Each new row is followed by its nearest point in the smallest flat space through zero that holds the last named rows.

K338 (4 x 13):
[[  5.1  10.2 -11.2 -35.3  11.7 -41.5  26.3 -33.0  -7.9   8.6 -36.0   8.1
  -19.8]
 [  7.9   2.8 -13.2 -30.4  -9.2 -31.5  60.3  28.6  -5.0 -20.1 -43.6  40.5
    8.2]
 [ 13.8  41.8   0.2  18.1   4.4   1.3  45.9   7.4  13.0  -9.3  19.2  11.6
   51.0]
 [ 20.9 -28.4   5.6 -34.7   5.1  -7.5  16.5  23.7  -7.0   3.4  15.7   7.0
   22.8]]
New rows:
[-11.0 -14.0  -5.6 -24.8  -5.1   3.5  26.7  28.7 -15.5 -21.5 -27.2  23.6
  17.2] | [  3.4 -13.6  -4.9 -16.8 -11.5  -8.7  26.8  34.6  -4.2 -15.7 -20.8  25.2
   5.4]
[ 24.6 -11.1 -22.0  -5.1   3.0   6.7  12.1  18.1  22.9  -9.7  -6.6  -8.4
  -5.5] | [ 2.6 -6.8 -0.2 -5.9 -3.3 -0.9  7.5 13.4 -1.4 -4.4 -2.3  7.1  4.7]
[  4.0  19.0 -22.2  -0.4 -13.5   7.1 -25.4   2.7  10.2   4.4  12.5   8.4
 -15.5] | [ -6.9   2.9   0.1  12.0  -2.7   7.1 -11.7  -3.4   1.8  -0.7  -0.3  -4.4
  -7.3]

K474 (4 x 13):
[[ 49.5   8.2  15.1   2.6 -27.5   9.4 -14.5  10.5 -13.7   8.8  16.4 -25.8
   -6.7]
 [ 12.8 -29.0  -2.8  -4.1  27.7   6.2  39.6   6.9 -12.3 -18.9  11.1   5.8
   -5.2]
 [  5.5  18.0  39.7   9.8  13.0  17.2 -19.7  -6.8  -0.3 -10.3   8.1 -22.1
   -4.4]
 [  3.6  10.4  -5.4 -21.3   4.3 -18.5 -10.8  11.0  -4.6 -32.3  11.1   9.4
   35.1]]
New rows:
[ -5.8   2.7  19.0  -6.8   5.2   2.7 -14.7 -42.0   9.8  -9.9 -12.2  -0.5
  -1.7] | [-17.0  11.6  15.8   5.9  10.4   5.1 -12.4  -9.0   7.2  -3.0  -4.3  -3.9
  -0.5]
[  3.0  22.7  18.4  20.5   6.3 -12.7  11.3   3.4   4.2   2.2  -1.6  -2.3
  -7.7] | [-1.7  4.1 11.6  5.4  4.4  6.7 -4.4 -4.0  1.4  0.7  0.0 -6.4 -5.1]
[ 17.3   3.3   7.9  42.2   6.3  -3.7  -8.9 -17.8  12.3   8.0  18.0  -8.8
 -10.4] | [  6.3   3.9  16.7  10.9  -1.1  13.0  -5.3  -4.9   0.1   9.1   0.6 -13.7
 -14.1]

K427 (4 x 13):
[[ 11.0 -21.7  -9.2  14.2  23.0  11.5  22.4   7.7   7.3  -3.6  27.4   7.3
   18.9]
 [  5.0  -3.4  30.6  20.7 -18.7   3.4  -0.4  23.7  -3.0   9.2  31.6 -21.9
   18.7]
 [ -8.2 -13.7  -3.1  -9.1 -28.1 -13.9  14.6  13.8  11.6   2.1  -3.3 -11.0
    7.8]
 [ 14.2   2.9  11.7 -14.0  33.8  33.4   9.5  -2.4 -26.6  35.5  24.7   8.5
    4.7]]
New rows:
[-10.3  21.8  -3.8 -18.7  19.2  -4.5  10.2   8.7   9.1   7.9  19.9  34.8
   3.9] | [ 3.7 -3.7 -7.7 -9.1 16.3  9.3  8.8 -4.7 -4.3  7.6  2.4  9.0  0.1]
[  1.2  -9.3  -2.7  -7.0  -2.1   0.1 -18.7  16.5   2.5   6.3  10.3  -2.3
  19.5] | [ 1.0 -4.1  5.5  2.3 -5.0  1.0  4.3  7.2  0.2  4.1  8.5 -5.1  6.3]
[-34.3  -7.8  14.2  -4.8  -8.3  -5.6  11.8  11.0  -2.5   7.7  -1.2  -3.8
 -14.6] | [ -5.0  -1.5   3.6 -10.7 -16.7  -5.1   3.8   6.0  -0.1   8.5  -4.0  -7.3
   0.7]
[ -1.0   1.3   8.4  14.9  28.8  -8.0 -13.0   8.2 -14.9  -1.4   8.7 -10.9
 -30.8] | [  5.2  11.8   8.7  12.4  12.7   7.1 -14.8  -6.2  -7.5  -3.5   4.6   2.4
  -4.2]
[ -1.6   1.1 -22.1   1.4   9.0  12.7  -4.6   3.7  10.1   7.0   5.8  -0.7
  -3.5] | [ 2.2 -3.4 -6.6 -0.8  9.9  3.4  4.6 -2.9  0.8 -1.1  1.3  5.8  0.7]
[  5.2 -30.4  -4.5   5.6   0.6  -3.2 -15.5   4.0 -12.3   0.6  14.3  -4.3
  -4.4] | [ 2.6 -3.7  2.3  6.8  1.9  2.0  2.7  4.0  1.4 -1.1  8.6 -1.4  5.4]

K33 (4 x 13):
[[ 16.2 -40.4  18.7  -1.8  25.4 -41.4 -26.0  11.9  17.4  -7.9  46.5  -9.8
    2.3]
 [ 13.0   8.5   8.5 -11.3 -15.3 -11.6   2.1  -9.9   1.4 -26.4  15.9 -38.4
   28.7]
 [ 28.8  -9.8  -8.9 -43.9  -2.6  -5.7  -9.4   5.2  16.6 -14.3 -32.3 -39.7
  -10.9]
 [ -9.9 -27.3 -18.1  20.9 -18.2 -12.1  16.8  -6.5  17.0 -44.4  -6.4  15.6
   42.2]]
New rows:
[-24.6  -7.5  -3.2 -28.4  -6.1  19.1  33.8  -3.4 -13.6  12.5  21.2  18.5
   2.4] | [-9.5 10.3 -0.2 10.5 -2.8  8.9  6.0 -3.0 -7.8  6.8  0.6 11.0  0.5]
[ -4.6  12.7  -4.8  12.2  34.7   1.2 -17.4  -3.4  35.6  -3.6  -3.0 -15.1
  -1.1] | [ 4.9 -7.7  1.6 -4.8  5.9 -5.8 -6.0  3.7  4.1  1.0  2.2 -2.7 -5.0]
[  4.3 -38.9  11.7 -18.4 -12.5   1.2 -28.0 -26.6   4.2 -19.4 -14.3 -11.7
  -2.0] | [ 12.8 -18.2  -5.5 -14.9   0.3 -11.6  -5.2   3.7  14.3 -15.9  -9.4 -13.4
   2.7]

K69 (4 x 13):
[[ 15.3   4.4  26.5  31.9   1.8  26.8  17.2  47.1   8.2  10.0  -1.7   9.5
   26.5]
 [ 26.0   0.5  -7.0   9.1  21.2  -8.3  -4.9  23.6 -49.7   8.4  12.8  -9.6
   -5.8]
 [  0.1   7.8  16.6  35.5 -33.1  17.9 -25.8  27.8 -14.9 -26.0 -27.9   7.2
  -20.9]
 [-15.8  29.1 -11.8  -9.7  17.2 -13.9   2.0  27.8 -51.4 -10.8  -6.7   5.4
   -6.2]]
New rows:
[  9.6 -12.7 -11.9  -2.9  23.8   9.3  18.4  12.5  22.5  10.8  -3.3 -15.1
  12.6] | [ 8.6 -5.5  3.7 -1.5 12.6  3.5 15.7  2.5 13.2 15.6 12.1 -0.8 17.9]
[-16.1  27.7  -9.4  10.2  33.4  -7.3   1.7  -3.5  11.9  16.8  -4.9  30.0
   5.8] | [-15.3  13.1  -1.7 -12.5  11.2  -2.5  16.3   6.8   2.5   2.2   0.0   7.0
  13.3]
[ -3.2  17.5 -11.7  -2.7  -2.1 -21.0  14.5  23.1 -25.0   3.4  33.1  -1.4
  23.8] | [  0.1  12.0  -5.6  -7.8  23.4  -7.1  14.1  18.4 -23.3   8.1   8.3   1.1
  10.8]
[ 17.2 -19.1 -17.2  15.5  -0.3   0.8  45.0 -12.6 -20.1 -14.1  12.4  -7.3
 -12.9] | [ 14.2  -7.6  -4.4   0.4   8.4  -4.6  -2.0  -2.4 -10.3   7.7  10.0  -7.2
  -1.8]
[  1.1  -0.1   9.6  -5.2  -8.9  16.9  -4.1 -21.6 -16.5  36.8  -3.1 -11.9
   4.6] | [ 9.3 -8.2 -1.6  0.2  2.6 -1.5 -1.4 -6.6  1.6  5.7  6.7 -4.9 -0.4]
[-18.8   4.1   8.0  -8.0  10.5   9.4 -17.0  -0.3  11.6  18.1  14.9  13.8
  -4.2] | [-5.5  1.2  0.0 -5.2  1.4  0.0  5.5 -3.6  8.8  1.5  0.5  2.0  5.1]
